There are 7 hidden switches. A switch that is on adds its own fixed numbers to the row, and there is some noise. The rows also spread widely along 9 directions, which tell nothing about the answers.
(in the rows, 128 means zero)
Some rows, each with its switches (1 for on, 0 for off) after it:
[ 92 143 143 153 125 154 140 128  85 134 168 136 132 166 125 142 122  75
 168 148 125 112 127 126 122 134 155 150 131 141]  1 0 0 1 1 0 1
[150 146 130 126 124 120 129 108 130 132 131 111 127 127 139 135 123 160
 137  97 113 111 164 116 116 148 149 145 153 139]  0 1 1 1 0 0 0
[156 152 151 141 125 146 157 116  77 153 146 135 147 141 127 129 137 128
 170 148  96  96 147 122 115 121 181 155 168 164]  1 1 1 1 1 1 0
[117 147 102 148 129 110 109 138 124 115 131 143 116 135 129 115 143 148
 103 134 151 161 124 122 113 153 112 120 145 142]  1 0 1 1 1 0 1
[122 156 116 132 132 149 148 152 124 112 124 139 125 151 108 120 119  97
 143 156 130 135 132 123 138 139 183 105 120 157]  0 1 1 0 1 1 1
[138 123 122 136 126 156 113 110  81 164 157 130 149 141 128 154 146 132
 173 113  99 115 144 136 100 121 114 172 161 137]  1 1 1 1 1 0 0
[ 99 181 191 124 104 146 126 136 118  93 132 136 134 151  96 121 136 121
  85 198 145 121  94  99 153 126 162 128 120 127]  1 1 1 0 0 0 0
[119 113  96 147 140 122 127  79 129  81 121 120 147 106 118 151 142 136
 141 116 143 144 134 126 108 120  82 128 131 132]  1 1 0 1 1 0 1
[175 131 110 134 144 153 128 148 104 109 129 119 114 137 108 117 121 140
 143  98 118 141 130 128 141 120 121 113 135 140]  1 1 0 0 1 0 0
[146 147 102 137 142 118  89 135 147  94 118 132 122 134 101  93 151 161
  62 147 148 180  94 126 120 128  78 116 146 132]  0 1 0 1 1 0 0
[127 128 132 114 132 157  96 183  77 144 139 164 111 163 107  93 139 126
 117 165 125 154  80 163 123 114 109 113 144 138]  0 0 0 0 1 1 1
[172 130 116 122 132 129  82 160 102 171 137 147 115 130 134  90 158 181
 111 140 116 146 102 154  96 124 102 127 189 141]  0 0 1 1 0 1 0
[198 135  91 124 174 174 152 147 124 132 113 112 128 125 107 133 134 119
 184 114  93 127 153 138 130 123 169 106 140 168]  0 1 1 0 1 0 0
[168 141 120 147 127 134 103 127 102 127 150 122 131 143 105 110 133 167
 111 108 121 140 123 129 118 119  93 148 159 125]  1 1 0 1 1 1 0
[145 180 142  95 161 135 132 173 127 127 101 144 110 150 114  68 121 129
  93 196 106 136 121 142 151 162 208 105 136 173]  0 0 0 1 1 0 0
[167 154 101 164 132 107 113 103 179  93 134  97 138 121 106 119 145 168
  94 108 154 146 136 105 121 131 102 135 158 122]  0 1 0 1 0 0 0
[110 124  86 101 147 116  83 133 151 128 108 135 131 114 134 109 146 162
 106 156 131 133 130 169 120 165 124 125 140 127]  1 0 0 1 0 0 1
[190 122  68 165 150 141 118 135 145 112 140 101 103 118 123 138 128 144
 158  56 131 155 146 121 110 134 101 106 144 137]  0 1 1 1 0 0 1
[132 173 164  97 136 186 115 166 103 129 130 138 130 172  87 115 131 112
 105 195 101 115 116 149 163 141 179 132 114 140]  1 0 1 0 1 1 1
[162 158 145 180 135 145 161 170  68 132 173 140  99 163 127 104 119  84
 169 129 131 145 100 103 118 113 151 111 165 171]  0 0 0 1 1 0 0
[105 159 175 154 109 154 148  94  88  83 153 119 129 153 108 166 110  94
 136 126 129 123 132  92 134 122 136 143 108 137]  1 1 1 1 1 0 1

New rows, each followed by its switches (1 for on, 0 for off):
[102 127  89 130 127 135 117 147 141 136 138 130 129 146 132 127 121 105
 167 128 140 129 133 132 117 142 149 119 133 126]  0 1 0 0 0 0 0
[ 96 136  59 135 127  84 138 130 185 103  98 138 134 108 146 116 139 153
 132 141 169 141 158 123 122 172 169 100 137 141]  1 1 1 0 0 0 1
[ 99 127 160 102 129 182  74 159  72 175 166 146 124 171 122 124 130  90
 147 163  93 116  86 164 115 123 122 151 135 122]  0 0 0 1 0 0 0
[129 159 180 124 111 160  96 163  66 139 169 137  91 167 127 117 106 123
 116 127 112 130 107 120 137 142 133 131 127 128]  1 0 1 1 0 0 0
[147 112  80 136 126 133 133 133 115 131 132 124 117 116 147 131 117 138
 185  82 129 127 156 125 113 140 135 107 139 135]  1 1 1 0 0 1 0
[133 151 170 132 118 156 104 109 107 125 157 118 146 151 100 133 142 128
 113 147 116 111 106 124 122 108 115 161 149 121]  0 1 0 1 0 0 0
[ 88 106 118 110 125 139  76 117  91 115 127 149 115 134 126 142 134 138
 111 116 125 165 105 147 100 126  59 126 124 124]  0 1 1 1 1 0 1
[187 166 167  92 148 160 131 130 133  98 108  95 129 124  91 115 131 169
  94 143  98  99 141 134 175 134 166 130 127 127]  1 0 0 0 0 0 0
[138 123 101 174 138 144 147 126 108  90 146 126 129 128 114 141 145 105
 163 121 157 149 114 114 119 107  98 110 141 139]  1 0 0 0 1 0 1
[144 129  91 128 147 142 107 117 147  87 116 113 123 109 119 118 118 127
 134 121 133 146 127 132 126 142 116 102 114 124]  1 1 0 1 0 1 0
[179 114 116 150 150 161 123 128  88 130 150 119 129 136 105 138 141 131
 158  96 109 135 117 141 108  96  89 137 161 145]  0 1 0 1 1 0 1
[121 140  89 135 125 143  89 172 145 103 139 118  91 152 118 113  94 119
 120  97 150 158 122 118 150 157 122  91  99 110]  1 1 0 0 0 0 0
[150 127 150  94 120 145 101 119 105 138 130 124 144 133 106 121 141 175
 111 134 103 107 122 154 129 108 111 153 157 116]  0 1 0 0 0 1 0
[ 98 166 164 143 109 147 136 130 111  89 149 127 101 154 125 128  89  79
 136 140 136 138 120  91 133 143 166 104  99 140]  0 1 1 1 0 1 0
[ 93 148 138 150 102  86 155 114 111 157 155 144 141 141 164 119 128 131
 161 139 141 100 150 109 100 145 175 159 183 147]  0 0 0 1 0 0 0
[ 76 119  70 150 104  66  92 117 125 180 150 163 148 138 165 111 160 167
 128 129 159 148 136 139  68 149  86 168 196 125]  0 0 0 1 1 0 0
[102 144 170 150  87 113  93  96 111  64 156 116 104 142 114 135 106 145
  70  91 160 157 101  86 125 119  49 130 117  97]  0 1 0 1 0 0 0
[223 116  73 160 170 136 164 183  98 102 125 113  46 101 156 106  90 128
 202  38 123 162 146 116 123 150 150  42 136 182]  1 0 1 1 0 0 1
[109 149 138  79 131 115  90 125 125 145 107 149 147 141 117  97 144 178
  74 181 106 128 127 157 124 143 140 159 157 138]  0 1 0 1 1 0 0
[109 172 119 113 150 183  61 172 136 167 157 133 135 193  93 111 141  91
 101 190 109 136 101 161 136 151 145 155 124 122]  0 0 0 1 1 0 0
[214 118  75 165 156 166  95 154 115 142 155 115 115 120 116 128 154 146
 166  84 121 159 108 135 100 109  78 114 170 135]  1 1 1 1 0 0 0
[152 140 100 145 132  80 126 152 124 105 110 150 101 122 136  71 132 177
  94 125 151 177 113 116 110 135 112  95 168 160]  0 1 0 1 1 0 0
[164 129 125 160 132 145 142 109 114 110 151 114 137 126 110 136 139 120
 159 118 127 119 121 127 110 104 121 130 156 138]  0 1 0 1 0 1 1
[191 129 104  98 141  98  74 160 123 149 107 143 101 113 130  55 147 232
  61 127 116 157 107 168 113 139  91 117 189 134]  0 0 0 1 0 1 0
[105 126  86 127 135 136 107 146 127 122 119 148 121 138 123 125 136 123
 133 142 139 158 123 143 117 141 117 103 123 136]  0 0 1 0 1 1 1
[155 150  95 161 142 158 119 149 128 147 149 121 134 156 109 131 157 117
 145 128 134 146 123 122 117 123 122 131 157 137]  0 0 1 0 1 0 0
[143 134 108 148 136 136 114 125 111 118 145 127 127 135 118 126 133 135
 137 114 126 143 125 122 115 127 106 132 145 135]  1 1 0 1 1 0 0
[154 106 105 127 151 144 155  77 131  41 102  85 116 100 105 168 102 136
 147  47 120 141 170 114 141 125  86 100  89 130]  0 1 0 0 1 0 1
[133 153 117 117 139 131 112 107 160 134 116 121 157 121 118 128 155 148
 119 163 117 115 144 134 113 144 155 149 152 136]  0 1 1 1 0 0 0
[105 156 107 149 122 141  84 139 138 158 160 143 145 154 122 120 165 109
 126 186 148 143  94 136  95 133 122 141 158 122]  0 0 1 1 0 1 0
[140 159 164 156 110  99 150  99  93 126 149 133 142 138 126 117 147 160
 110 135 135 122 128 103 108 114 122 160 187 148]  0 0 0 1 1 0 0
[144 151  89 211 127 152 117 159 115  90 171 135 104 154  99 122 137  80
 136 129 175 191  81  96 113 112  89  92 131 138]  1 1 1 1 1 1 1
[188 134  75 173 153 156 151 167 110 172 153 137 139 145 117 123 165 113
 196 131 128 134 129 144  98 108 150 122 190 161]  0 0 1 0 1 1 1
[ 79 113 103 134 104  98  81 106 130 114 135 142 124 124 141 139 142 160
 103 109 158 161 117 128  90 140  62 132 142 110]  0 1 1 1 0 0 1
[103 137 134  91 150 135 109 164  89 164 116 173 129 146 136  87 140 119
 130 203 106 131 102 164 113 139 166 121 155 169]  0 0 0 1 1 0 0
[ 97 133 108 142 112 118 118 133 129 106 140 139 107 137 139 125 109 113
 136 117 150 151 129 116 111 150 131 104 121 134]  0 1 1 1 0 1 1
[151 150  96 139 137 170  76 135 136 135 161 103 121 170  93 144 121 127
 118  93 111 142 147 140 127 143 101 150 117 113]  0 1 1 1 1 1 1
[124 157 115 149 115 127 122 158 111 114 138 143 110 148 125 106 127 128
 116 140 153 159 119 109 130 143 130 106 132 137]  1 0 1 0 1 1 0
[161 146 116 143 147 151 108 121 152  94 125 114 129 121 100 132 152 138
 111 141 138 147 109 127 121 122 111 114 140 139]  0 1 1 1 0 0 1
[ 82 117 115 128 107  83 127 126  77 171 148 162 128 144 170 115 124 158
 154 119 126 113 154 144  97 158 137 159 174 145]  1 0 0 1 1 0 1
[159 157  99 185 111  98 124 140 137 117 160 125 123 137 126  92 137 152
 120 123 166 149 111 103 111 130 122 124 175 132]  1 1 0 1 0 1 0
[188 114 123 106 151 166 131 152  77 163 138 113 115 147 117 129 120 153
 170  72  75 104 161 161 134 123 134 142 155 147]  0 0 0 0 1 0 1
[128 144  87 119 160 181 107 165 156  85 117 119 116 158  81 118 111  81
 124 149 129 160 117 146 155 141 144  86  78 132]  0 1 0 0 1 1 1
[117 152 125 154 134 151 148 147 100 144 161 140 128 168 122 122 121  74
 172 154 124 122 128 132 118 135 174 133 141 157]  0 0 0 1 1 1 1
[108 142 128 112 120 107 104 123 117 148 134 141 141 149 129 110 132 164
 103 140 118 127 139 138 114 144 128 161 160 132]  0 1 0 1 1 0 0
[160 121 147 162 139 209 130 142  58 129 192 107 111 157 113 156 103  56
 215  87 103 113 110 123 122 100 119 128 119 134]  1 1 0 1 0 0 0
[177 125  86 154 143 135 180 100 122  99 120  97 133 102 131 156 124 135
 197  67 122 121 188  97 124 129 146 114 139 156]  1 1 1 0 1 0 0
[119 157  96 133 134 136 121 134 132 156 136 140 147 151 125 118 139 111
 148 163 120 134 139 134 106 145 172 141 153 154]  0 1 1 1 1 1 0
[127 142 128  89 139 146  93 139 116 132 109 135 125 141 113 121 143 159
  97 142 109 142 130 147 135 143 120 129 130 129]  0 0 1 0 1 0 0
[106 153 162 174 108 160 131 103 119  80 179 103 126 163 101 163 104  71
 142 111 149 124 116  92 133 117 118 138 106 114]  0 1 0 1 0 0 1
[140 120 161 121  92 128  77 166  48 127 162 148  71 152 132  91  88 168
  99  82 123 156  91 130 127 124  70 116 139 110]  1 1 0 1 0 1 0
[113 134  79 162 125 110 154 140 118 175 144 153 149 141 154 126 164 120
 193 145 149 129 143 123  85 133 158 139 191 159]  0 0 1 0 1 0 0
[115 170 145 168 108 160 131  89 115 158 184 108 166 176 116 166 133  94
 162 130 117  96 160 108 110 131 147 194 148 123]  0 0 1 1 1 1 0
[169 127  92 168 156 154 137 103 147  84 136  98 135 106 112 144 138 100
 173 107 140 143 120 112 108 109 109 106 139 140]  0 1 0 1 0 0 0
[168 129 148 153 104 113 140  74 107  96 139 110 136  98 123 145 145 190
 120  92 132 114 146 109 111 110  93 147 168 129]  1 1 1 1 0 1 1
[122 145 180  92 121 184  80 121  99 133 140 134 153 149  83 143 168 143
  90 186 107 110  90 163 131 101  99 160 133 107]  0 0 1 0 0 1 1
[137 157 118 154 133 191 108 185 105 170 169 152 147 189  86 120 165  81
 148 191 130 135  83 147 120 100 153 136 156 140]  0 1 1 0 1 1 1
[109 144 143 143 136 127 175 119  99 113 125 150 147 133 127 123 142  95
 163 179 128 118 117 122 110 115 179 128 156 179]  0 1 0 1 1 0 1
[122 141 146 110 140 150 114  99 131 127 122 128 166 125 109 132 159 126
 127 187 111 105 115 145 114 117 143 154 149 136]  0 1 0 1 0 0 0
[121 169 169  63 110 153  89 131 126 180 133 118 144 169 112 123 123 173
  92 155  78  73 169 158 156 163 182 185 136 110]  0 0 1 0 0 1 0
[133 154 118 184 115 141 126 149 102 120 179 130 112 172 116 117 109  85
 150 116 149 155 109  98 112 120 121 125 139 139]  0 1 0 1 1 1 0
[145 165  78 230 120 131 161 133 151  94 177 103 121 157 115 151 130  80
 167  85 187 169 138  59 113 128 115 107 140 136]  0 0 1 0 1 0 0
[ 90 136 138 146  76  78 108 122 100 169 162 155 128 148 159 120 138 175
 119 111 148 127 128 111  85 139 112 166 191 125]  0 1 1 1 0 0 0
[134 149 137 177  94  67 175  82 129  91 147 113 120 119 148 124 114 160
 131  85 166 118 160  84 113 138 134 133 166 139]  0 0 0 1 0 1 1
[103 118 146 148 113 148 142 104 103  94 150 124 142 132 114 161 135 102
 160 124 143 117 115 118 118  99 110 133 130 121]  0 1 0 0 0 0 1
[146 141 155 151 122 133 143  90  85 137 162 117 150 144 118 148 145 143
 145 112 112 100 145 125 109 107 114 176 173 140]  0 0 0 1 1 0 1
[ 82 130 139 198 102 142 129  39 128  50 161 119 165 108 108 187 165  69
 147 149 184 155  81  72  79  79  44 133 125 107]  0 1 1 1 0 1 0
[105 150 142 127 104 131 118  87 113 139 147 123 160 146 117 155 146 145
 123 130 125 109 153 120 115 128 114 173 148 113]  0 0 1 0 1 1 0
[143 118  61 178 140 128 122  84 139 130 156 106 153 123 126 149 150 122
 175  93 140 143 153 125  84 122  78 146 159 125]  0 0 0 1 1 1 0
[ 98  88  59  95 147 142  83 120 122 169 128 129 155 129 136 152 147 150
 167 106 108 113 167 189 107 151  97 158 137 112]  1 0 0 0 1 0 1
[123 149 139 154  99 108 109  97 129 122 163 120 139 142 117 128 142 163
  97 120 149 120 129 122 111 127  95 165 165 107]  0 0 0 1 0 1 1
[ 88 115 163 112  98 125 106  94  88 116 141 131 133 131 132 150 130 149
 121 112 130 116 122 124 115 117  75 152 136 102]  0 0 0 0 0 0 0
[120 158 144 117 147 159 129 116 115 149 137 127 159 156 113 129 144 101
 152 179  98 100 136 143 123 133 172 162 147 152]  0 0 0 1 1 0 0
